The first 5 rows are patterns. Each new row is the sum of 2 different patterns, raised or lowered, with some noise. Before adding, each is slid sideways (what falls off one end comes back at the other) and multiplied by a number that may be negative. Names go in the order of the patterns.
(in the rows, 128 means zero)
Known rows, each followed by the names of its patterns:
[138 134 112 147 164 141 143 146 106 129  79  87 135 121 152 137 151 120
  97  97 120 127 120 159 142 151 138 103 113 183 145 116]  (0)
[120 164 116  95 116 127 119 119 119 116 137 127 110 121 134  87 120 118
 135 125  88 109 133 127 140 118  99 153 141 165 131 104]  (1)
[120 147  97 125 113 121 144 144 145 151 149 143 110 132 132 143  96 129
  93  97 137 129 135 146 120 118 157 120 153 172 113 139]  (3)
[156 125 138 119 140 152 201 145 132 133 114 150 119 131 125  96 106 103
 100 143  78 124 132 150 163 129 132 100 165  63 114 140]  (2)
[110 110 111  93 114 174 158 154 131 111 120 150 137 182 102 136 147 157
 116 171 137 126 130 132 103  95 121 121 100 106 111 129]  (4)

New rows. What belongs after each?
[119 104 121  97 136 109 125 135 153 145 136 110 112 126 114 133 141  63
 137 126 149 100 180 132 130 130 112  91  80  96  98  91]  (3) (4)
[114 114 160 139 112 127 136 114 122  95  97 139 126 130 129 145 102 105
 103 127 122  98 132 140 140 141 109 106 171 144 140 134]  (0) (1)
[134 154 169 156 115 156 164 198 164 159 149 129 170 109 137  99  76 117
 107 122 155  98 125 117 138 164 137 130 128 181  88 130]  (0) (2)
[147 154 122 155 143 159 156 131 139 161 154 153 150 165 207 192 199 160
 142 173 202 183 120 160 173 173 148 183 160 174 166 148]  (1) (4)
[169 130 105 113 175  84 118 144 152 125 143 115 136 154 186 136 156 134
 120 137 122 155 139 103 110  98 111 156  74 116 109 141]  (1) (2)
[108 129 121 139 161 145  89  97 105 105 125 117  99 126  84 113 106 112
  94 125  94 103 106 112 111 130 156 124 154 161 135 138]  (0) (4)
[119 100 107 139 115  99  90 124  95  80 124 100 135 104 128 116 137  85
 101  99 112 104  67  94 140 119 126 101 118 143 157 179]  (1) (3)
[130 135 133 123 147 111 154 127 155 128 174 142 133 145 136 128 162 166
 129 152 137 126 162 133 156 138 171 163 160 122 115 116]  (3) (4)
[ 78 103  41  87  96  96 114  96  87  87 104 161 109  85  89  65 105  98
  68  74  38  69  88  73  66  62 107  94 100 113  93  93]  (1) (2)
[164 192 160 232 227 193 171 198 181 150 176 215 207 198 175 176 110 160
 156 170 215 186 134 163 197 190 191 215 178 139 198 173]  (0) (2)
[134 118  97  88  93 110 121  97  90  24  63  85  92  74 103  93  88  44
 115  82  79  72  89  54  92  94  80 111 112 120  89  92]  (1) (4)
[155 143 124 183 138 118 150 129 155 182 113 122 128 135 179 178  97 161
 169 165 123 149 138 147 164 143 155 175 161 146 171 152]  (1) (3)
[156 147 155 117 124 140 101 141 159 161 156 162 144 128 153 174 158 113
 143 105 122 142 139 145 135 122 119 148 138 137 171 126]  (3) (2)
[102 138 135 131 118 150 134 158 134 121 119 132 145 155 158 122 108 100
 103  94 145 114 146 139 144 159 109 123  93 150  96 129]  (0) (2)
[142 132  80  91  97 113 144 127  91 112  86 107 111 102 107 130  59 101
 128 120 132 131 125 149 138 175 141 114 117 165 126 108]  (1) (4)
[123 120  91  89  73  96  93 103 125  92 116 107 111 141 127 123 131 104
 132 113 105  99  83  94  99 135  87 174 119  87 105 121]  (1) (2)
[177 145 131 111 134 170 133 197 195 161 168 120 146 182 165 127 155 163
 146 180 200 177 175 153 127 151 113  85 156 117 150 165]  (0) (3)
[ 77  99 146 125  89 112  83 114 112 118  99 123  94  93 110  83  86 122
 121 127 120 136 117 103  89 113 115 115 142 122  94  97]  (0) (4)
[117 118 158 138 173 175 134 143 137 133 136 164 151 166 142 146 135 123
 127 123 143 165 156 117 140 156 129 139 150 137 107 135]  (0) (3)
[110  99 113 169 139 104 144 150 132 123 122 125 127 150 117 127 135 154
 122 189 155 134 121 128 153 154 130 108 122 124 132 112]  (1) (3)
[123 166 111 127 106 119 132 123  88 120 144 147 128 130 125 156 134 145
 147 134 131 120 145 137 141 103 135 139 112 135 120 124]  (1) (3)
[145 137 130 168 137 112 166 174 166 162 151 151 175 154 156 173 157 163
 146 187 138 154 141 148 188 174 157 166 156 169 161 138]  (1) (3)
[116 136 116 145 136  81  92  84 117 136 150 101 143 154 117 114 165 142
 121 137 117 110 149 154 125 165 141 115 119  92 130 145]  (0) (1)
[115 103 132  75 136 136 172 152 132 137 113 160  86 117 141 157 125 129
 106 136 150 186 133 122 133 106 143 107 114 117 115 118]  (2) (4)
[155 144 129 140 122 116 153 112 110 118  95 100 123 108 170 117 117 133
 128 148 113 135 129 172  85 120 145 129 116 121 115 150]  (0) (2)
[161 148 155  85 126 177 151 169 163 171 146 132 117 143 158 145 167 190
 171 163 123 142 220 175 136 157 144 141 185 158 150 135]  (0) (1)
[122 155 125 172 116 138 166 163 146 177 131 166 139 133 106  93 127 126
 137  98 168 145 117 104 127 109 134 152 135 102 127 120]  (2) (4)
[113 141 117 111 103 109 108 169  77  94 115 128  91 136 107  98 113 105
  75  72 101  77  79  84  95 104  68  81  93  76  98 137]  (1) (4)
[ 84 113  78 107 142  99  56 108 115 104 132 117 158 149 115 111  90 114
  97 115 164 139 127 107 120 112 109  87 107 124 130  85]  (0) (1)
[120 116 107  88  98 122 163 146 147 126 111 119 135 129 174  98 122 155
 146 116 155 130 137 128 122  97  82 121 131  82  94  85]  (1) (4)
[132 170 145 150 128 108 120 131 127 183 100 119 166 151 116 153 126 145
 134 118  96  76 118 130  71  87  75 117 115 105  71  93]  (1) (4)
[115 121 167 143 176 176 110 167 116 120  99 107 145 142 153 102 184 121
 110  93 124 133 143  85  99  79 109 121 133 127  89 125]  (0) (2)
